The first 6 rows are patterns. Each new row is the sum of 2 different patterns, raised or lowered, with some noise. Before adding, each is slid sideways (what falls off one end comes back at the other), maybe read backwards, and multiplied by a number that may be negative. Names go in the order of the patterns.
(in the rows, 128 means zero)
Known rows, each followed by the names of its patterns:
[ 99 103 138 132 134  83 136 148 112 127 141 133 105 100 136  97 113 139
 150 102 123 118 112 147 128 123 114 164 112  98 124 125 173 120 102 170
 100 116 176 137  81 140 105 122 115 143 119] -> Sura
[119 114 125 100 116 157 122 100 119 107 157 127 130 125 137 134 112 149
 114 128 132 113 100 128 123 123 100 166 127 143 140 113 113  98 116 157
 155 149 114 136 135 143 153 112 144 116 136] -> daf
[130 136 143 129 108 144 134 116 145 104 100 129 141 153 116 139 133 122
 117 144 116 147 155 129 121 146  92 134  83 125 150 132 155 126 153 102
 150  84 150 112 106 194 146  94 166  94 136] -> kuge
[118  97 154 108 120 168  99 152 125 146 127 145 125 141 140 114  95 139
 139 119 136 139 105  96 105 146 134 150 129 139 126  56 110  85 177 104
 133 113 127 136 163 122 105 109 166 140 135] -> sosoz
[112 109 130 109 140  91  97 139 146 122 125 114 103 135 146 136 158  99
 149 156 143 138 146 144 141 103 163 132 139 106 125 177 116 117 107 127
 104 152 156 107 149 105 126  97 140 111 104] -> Gezel
[116 161  86 144 127 155 131 161  99 102  86 115 146  90 148 132 132 110
 140 154 137 127 105 133 141 138 145 129 101 129 131  84  97 156 123 136
 131 108 146 110 130  93 122 113  96 136 145] -> pes

New rows, each followed by the names of its patterns:
[ 87 135 151  99  87 127 109  88 102 163 124 106 134 128 129 108 150 129
 113 127 127 149 115 149  86 147 162 143 135  68 151 148 100 130 144  53
  93 181 108 159 136 139  68 132 166 134 106] -> Sura Gezel
[ 50  91 125 138 101 159  48  97 126 112 129 138 110  75  83 119 139  92
 124 127 103 127 143 121  96 111  93 126 143 110 108 103  55 138  91  45
  68 122  88 100 100 110  91  90 101  98 105] -> Gezel pes
[113  80 108  64 124 118 104 160  96 156  43 124 103 131  90 107  50  83
 127 128  48 124  91 153 138  59 119  84  64 111 105  83 127  82 104 126
  29  74 148  99 123  84 109  88  80 124 153] -> kuge sosoz
[ 96  83  80 122 104 104 111 114 105  89 132 112  81 112 110 108 117  85
  82 109 119  93  98  87  89 123  75 112 118  91  96 128  97 134  78 108
  81  95 127 122 118 105  79 106  79  97 102] -> Sura daf
[171 126  86 156 111 121 113 134 127 113 118 147 134 100 128  91  96 110
 126 177 119 156  97 126 111 142 108 129 121 119 125 142  70 120  81 121
 156 108 151 122 118 114 123  86 129 107  93] -> kuge sosoz
[165 188 143 153 122 141 144 165 148 160 140 143 139 114  84 173 100 147
 163 124 181 123 164  87 153  93 130 136 142 183 190  75 189 115 176 148
 183 127 121  87 145 165  96 174 125 121 125] -> kuge pes
[152  92 126 106 121 105 137 118 117 130 102 142 126 133 125  86 110 109
 111 126 135  94 112  92  70 128 103  82 126  97 131 103  87 124  71 113
  88 145  98 111 104 131 140  68 117 120  67] -> kuge Gezel
[108 129 101 113 122  94 129 185 119 128 154 111  97  92 100 136 157 135
 105 102 114 146 134 112 113 146 111 128 150 143 132  84 135  94 105 102
 145 109 134 111 113 154 137 115 167 108 136] -> daf pes
[175 159 140 169 119 167 165 126 163 156 136 135 186 141 187 153 185 165
 150 179 160 144 147 184 184 141 152 169 182 137 161 181 187 156 185 186
 164 127 192 167 174 175 133 150 161 166 147] -> Sura Gezel
[155 139 164 161 170 166 154 172 127 182 206 175 139 168 138 148 197 170
 157 170 136 180 151 158 144 161 155 157 148 158 165 170 158 144 167 144
 167 151 163 144 149 192 158 118 165 153 161] -> Sura daf
[114 151  98 169 169 120 132 136 124 145 122 101 119 140 159 127 111 120
 160 138 116 135 159 117 149 161 134 160  98 129  83 173 120 187 115 132
 106  98 152 176 165 184 118 156 124 165 157] -> daf pes
[175  77 102  87 107 140  83 169 105 117  77 128 173 119  96  92 111 126
 140 126 137  79 145 139  85  97 134 134 155 154  93 111  87 110  97 129
 106 124 107 134 105 155  53 122 125 150 111] -> daf pes
[ 96  89 115 124  92 122 151 123  92  90 111 113 116 106 105 144  98  92
 101 137  91 111 121 144 117 123 106 157  73 106 146  97  87  99 118 162
  89  91  91 155  85 125 144 110  72 197  59] -> Sura sosoz
[146 148  80 103 192  93 168 114 133 108 144 153 180 129 118 172 109 159
 162 146 118  98 145 126 142 139 139 115 139 117 126 135 141 147 189 114
 181 136 113 146 100 146 111 182 122 188 135] -> kuge pes
[150 162 145 118  88 154 159 164 114 117 135 163 177 116 163 129 126 151
 129 183 113 133 137 119 138 115 168 175 146 133 163 130 107 168 155 174
 121 136 135 154 123 154 205 157 186 101 158] -> kuge sosoz
[151 157 135 126 173 132 165 162 144 143 163 152 131 144 160 170 157 155
 131 139 161 149 148 140 159 138 194 131 183 142  95 181 181 154 180 117
 163 126 165 140 151 159 141 184 144 180 122] -> daf kuge
[130  84 118 195 132 129 116 113 129 150 135 172  99  83 100 119 136 101
 126 107 133 116 162 141 146 129 100 124 152 125 159 149 102 121 145  53
 103 116 120 152 134 127 143 129 103 110  84] -> kuge pes
[101 125 149 146 121 130  98 107 107 142  92 128 125 117  82  89 128 123
 106 130  92 129 131  97 125 133  97 157 101 119 167 105  92 155  72 158
  84 154 129 155 132 136 124  68 144 100 131] -> kuge Gezel
[119 109 107 128 149 137 121 118 147 117 164 161 113 129 101 150 100 131
 112 121 123 137 119 103 129 103 108 174 111 166 105 119 114  88 115  92
 139  87 155 122 125 141  47 100 172  94 157] -> kuge Gezel
[ 83 103 129 125  83 115 125 107 138  84 106 106 120  92 140 141  96 145
 135 122 127 153 131 115 124 111 148 146 112 132 126 102 113 112 153 140
 139 150 166  77 140 118 144 142 117 104 106] -> Gezel pes
[160 123  77 134 125 148 108  91 174 114 144 106  81  58 122 135 132 145
 111 152 106  83 113 113 107 111 142 152  81 118 137 131 112 152 114 153
 142 147  90 176  87 108 112  90 127 133 152] -> kuge sosoz
[118 126  88 129 105  84 123 104 130 100 114 108 102 120 129 135  97 120
  97 124 141 102  93 108 133 112 111 102  99 128  87 115 118  78  98 130
 101  73 109 112  81 101 111 122  95  63 126] -> Sura Gezel
[ 88  59  97  63  80 130 100 121  73 114 102  45  85 107  92  85  80  88
  98  94  77  73 103  84 116 115  94  72 113  92  89 115  87  88  72 107
  94 107  80  47 121  94  74 124  63 127  86] -> Sura kuge
[101 105  64 141 127  93 146  67 142 107 164  97 134 104 113  81 108 130
  63 150 142 133 131 113 170 157 135 108 147 150 147 116 158 100 134 108
  80 138 143 110 116 126  84 162 132 110 108] -> Gezel pes
[133  91  98 101 108  85 129 122 126 117  80 130  81 140 115 116  98 133
  92 116 169  64  87 150  92 170  91 126 124 120 124 142 125 128 105 126
 142 151 119  86  87 121 104 124 131 101  74] -> kuge Gezel
[155 108 119 127 105 107 147 101 161 113 119 118 102 138 147 104 103 138
 103 130 146 132 120 102 148 123  96 136 137 119 118  96 103 135 124 111
 138 127 128 134 143 115  91 154  93 142 140] -> Sura kuge
[133  99 176  96 108 130 125 172 123  96 173 107 113 178 124  72 138 117
 132 109 146 126  98  98 144 125 143 104 135 141 123 110 140 108 107 114
 135 117 114 149 130 119 100 131 105 133 166] -> Sura kuge
[132 113 106 120 179 132 120 140 120 160 113 153 149 135 138 144 167 123
 114 147 113 128 119 127 118 140 122 154 113 120  91 149 117 109 108 114
  86 116 128 112 115 113 152 109 172 131  81] -> Gezel pes
[161 106 124 136 113 141 113 150  97 113 174 112 129  72 135 140  87 143
 127  90 137 161 108 151 126 128 125 156 167 138 111 107 118 160 120 151
 155 154  80 134 141 162 118 150 118 118 118] -> Sura sosoz
[136 127  99 117 148 121 136 115 127 127 143 119 117 110 146 148  85 118
 137 108 146 128 105 131 113 122 130  96 141  94  80 154 131 132 135 120
 146 125 130 125 103  93 105 152 134 128 127] -> kuge pes
[123 170 129 125 135 116 103 158 126 140 161 178  86 129 166 121 123 135
 188 151 107 121 112 129 105 123 234 134 175  74 155 154 163 141 134  92
 137 184 183  92 140 130 161 181 133 172 139] -> sosoz Gezel
[ 70 104  63 132  93 128 108  71  72  82  94 135 100 128 106  97 108 125
 137  75  97  95  92  85  98 116  61  93 120  86  88  95  81 122 124  95
  84 111 107 119 117  75 128  88  82 104 110] -> Sura daf
[147  78 118 109  90  89 121 144 152 148 104 130  70 149  92 153 113 123
  95 130 103  77  93 158  78 150 122 114 142  87  83 136 111  94 128 123
 143 154 124  94 104 134 137 131 109 130 116] -> kuge pes
[144 126  96 151 104 133  76 131  76  79 125  83 139 139 111  61 122 119
  81  92  68 119 105  89  82  78  80  88  81 123  63 119  73 106 150 130
 123  84  86  74 126 121 116  96 109 106 111] -> Gezel pes
[138 142 130 110 169 174 120 166 133 102 165 208 128 174 145 166 150 172
 178 147 166 143 160 154 155 107 134 166 139 160 170 172  95 163 170 127
 126 128 169 138 140 116 135 132 125 101 177] -> Sura Gezel
[176 128 187 161 189 162 155 163 163 180 163 151 153 149 159 160 181 165
 166 158 148 176 158 183 159 170 159 189 197 129 180 147 140 148 180 185
 159 188 173 197 132 197 170 190 176 156 175] -> Gezel pes
[ 92 200 134 102 150  88 116 114 120 128  94 125 128 139 144  88 158 127
  87 134 146 119 111 121 145 112 122 125 153 116 146 135 106 151 137 143
  94 179 110  76 112 111 197 128 131 172 119] -> Sura pes
[191 164 108 119 125 168 112 150 124  92 144 113 176 138 169 155 155 144
 174 108 159 176 136 156 112 121 143 138 146 125 163 128 155 160 118 132
 177 144 132 149 181 112 150 133 118 157 164] -> daf pes
[139  77 154 116 133 139  45 136 138  97 187 133 139  85 105  99 140  95
 148 103 115 129 140 146 119 103 161 110 131 113 151 102 129 107  76 144
 161 102 153 136 160 112  91 107  94 142 100] -> kuge pes
[175 103 198 162 190 145 135 105  97 162 123 171 175 151 145 122 153 103
 126 157 127 139 142 134 157 109 143 146 146 172 132 125 140  83 162 167
 106 148 110 162 153 158 132 143 144 137 144] -> sosoz pes
[116 144 111 117 118  95  94 145 124 107 156 145  82  97  96 127 134 119
 131 124 138  71 113 107 144  87 127  86 141 111 145  94  98  82 161 143
 149 116  82 162  91 109 142 108 125  97 122] -> sosoz pes
[107 120 119 149 108 121  86 127 171 161 145 123 111 120 109 171 148 163
 116 174 169 142 142 158 130 161 114 152 145 141 121 109 186 136 152 130
 109 129 179 156 137 158 117 147 100 160 101] -> daf Gezel
[141 135 143 162 145 187 124 111 154 112 149 144 163 160 159 177 148 130
 131 144 157 145 147 128 136 146 129 126 159 186 152 117 112 166 162 115
 170 141 111 120 190 108 147 141 142 137 129] -> Sura daf
[158  92 137 146 152 117  99 141 160 145 138 100 160 112 150 200 133 109
 189 105 146 171 127 131 106 134 164 111 118 148 174 135 141 130 108 162
 128 141 113 153 115 136 158 152 138 134 148] -> Sura daf
[177 114 104 138 112 104 173 134  62 123  95  96 108 122 122  82 101 134
 125 141  61 104 142 109 105 131 134 105 102 127  78 107 135 154 101 104
 115 109 153 100 123 102 129  93  76 136 120] -> Sura pes
[ 70  72 104 102  89 107  98 108  76 107  46  94  55  70 114 105 107 115
  85  88 108  81 110 105  58 121  77  62 133  46 111  99 102  91 101  98
 109 100  70 108  84  82 108 103  93  88 102] -> kuge pes
[121 141 132  93 135 118 136 126 119 120  90 144 149 152 129 130 156 134
 133 136 131 132 126 124 141 130 120 131 142 133 101 112  83 165 141 143
 122 114  95 147 114 177 140 120 150 138 138] -> daf pes
[138 150 130  91 106 174 174 128 117 138 169 135 157 161 128 141 115 161
  91 141 116 132 136 131 145 133 160  90 134 143 151 116  79 153 119 154
 113 103 158  85 104 200 112  88 125 106 152] -> Sura Gezel
[117  98  94 154 170 143 116 114 121 125 131 162 159  99 132 152 124 137
 126 142 119 134 120 138 154  91 149 173 115 113  86 140 132 152 118 106
 142 125 125 125  98 151 126 174 116 119 115] -> sosoz Gezel
[127  72 105 106 161  95  62  71 158 126 123  57  88 152  75 103 161  85
 112  80 134  84 112 117 147  98  91  67 108 137  99 112 105 121  65  58
 125 114 175 107  94 146  12  80 112 167  43] -> Sura sosoz
[146  82 135 120 165 145 129 104 123 142 172 132 111 142 141 177 120 167
 151  85 181 112 151  98 151  92 112 139 122 161 169 130  83 143 144 112
 148 133 171 107 112  96 123 107 107 176 168] -> sosoz Gezel
[109 101 133 134 131  86 131 130 138 119 107 139 138 113 129 117 111 121
 102 118 110  83 115 120 114 115  99  89 120 125 145 143 109  84 112  84
 153 120 134  90 168 144 151 116 123  97 119] -> daf sosoz
[151 201 156 148 158 164 191 142 133 162 156 185 130 173 128 128 187 186
 136 168 150 121 130 178 181 173 128 190 171 153 142 178 146 170 172 131
 150 166 180 129 195 182 175 150 135 180 161] -> Sura daf
[109 128  98 115 103 137 206 153 175  80 142 124 121 144 126 101 135 163
 154  95 118 131 126 165 104 142 138  94 157  95 142 117 144 115 113 124
 133 141 163 123 115 144 112 126 135 147 146] -> daf sosoz
[132 119 113 164 114 136  95 166 138 118 128 109 120 145 123 180 105  71
 129 167  94 141 116  91 110 155 116 123  50 134 133 122 123 141 143 113
 119  92 124 139 139 126 146 118 111 120 130] -> Sura sosoz
[165 113  96 161 173 185 128 142 141 157 117 180 170 162 116 192 161 152
 146 131 112 149 134 148 150 111 107 124 143 150 149 132  93 134 176 112
 148 128 151 134 149 173  95 128 116 125 142] -> daf Gezel
[ 99 144 195 117 107 198 108 162 145 155 138 146 146 172 139 130 148 159
 113 123 160 161 123 144 159 157 129 172 143 143 145 159 138 159 123 128
 107 142 166 113 170 162 159 122 122 115 173] -> Sura kuge
[120 132 139 172 142 126 169 155 100 136 164 164 139 117 120 167 151 143
 129 166  95 165 185 145 104 181 118 133 201 132 124  99 140 200 141 148
 138 156 130 116 159 123 173 158 150 124 155] -> Sura daf
[113 128 132 119 112 161 118 129 101 120 152 105  98 129 140 106 119 125
  94 116 113 122 107 141 104 115 122  87 114  90 164 114  93 119 126 137
 130 101 102 120 137 125 111 126  72 142 139] -> Sura sosoz
[165 172 177 163 209 148 170 141 180 176 183 136 149 175 136 168 161 191
 178 177 164 171 201 160 184 179 199 137 173 122 139 127 177 173 202 155
 166 173 149 116 136 180 172 144 195 159 147] -> daf sosoz
[131 132  47  87 134 114 114 115 137  55 115  94 131 106  85 158 111 140
  80 129 116  91 113 103  86 128 138  98 123 136  85  90 111 150 109  89
 155  99  91 120 126 119 113  95 115 141  99] -> Sura kuge
[113 125 153 169 156 104 152 124 155 111 157 115  64 129 178  89 129 129
  71 156 132 158 139 103 144 119 144  98 143 142 119 127 108 114 134 129
 152 151 157 132 107 115 117 101 144 189 141] -> Sura daf
[113  88  78  93  63  32  93  90  90  95  89  83  59 103  67 113 121  53
  67  93  53  79  95 131  91  75  85  61 112  54  57 155 105 105  46 124
  91 114  93  62  54 100 127 113  43  82  84] -> sosoz pes
[131 131 120 140 111 126  92 128 120 112 106 104 110 117 103 121 127 144
 126 106  80  99 123 111 148 135  82 115 146 120 147 109 136  97 128 125
 118 109  95 104 161 107  85 117 103 129 114] -> Sura daf
[ 92  91  67 103  96 131  99 108 119  58  46 110  55 146  81 104  87  91
 106 132  88  84  97 114 123 119  95  73 100  95  91 122  84 119  91 120
  87  91 100 111  96 114  76 133 110  84 104] -> kuge sosoz
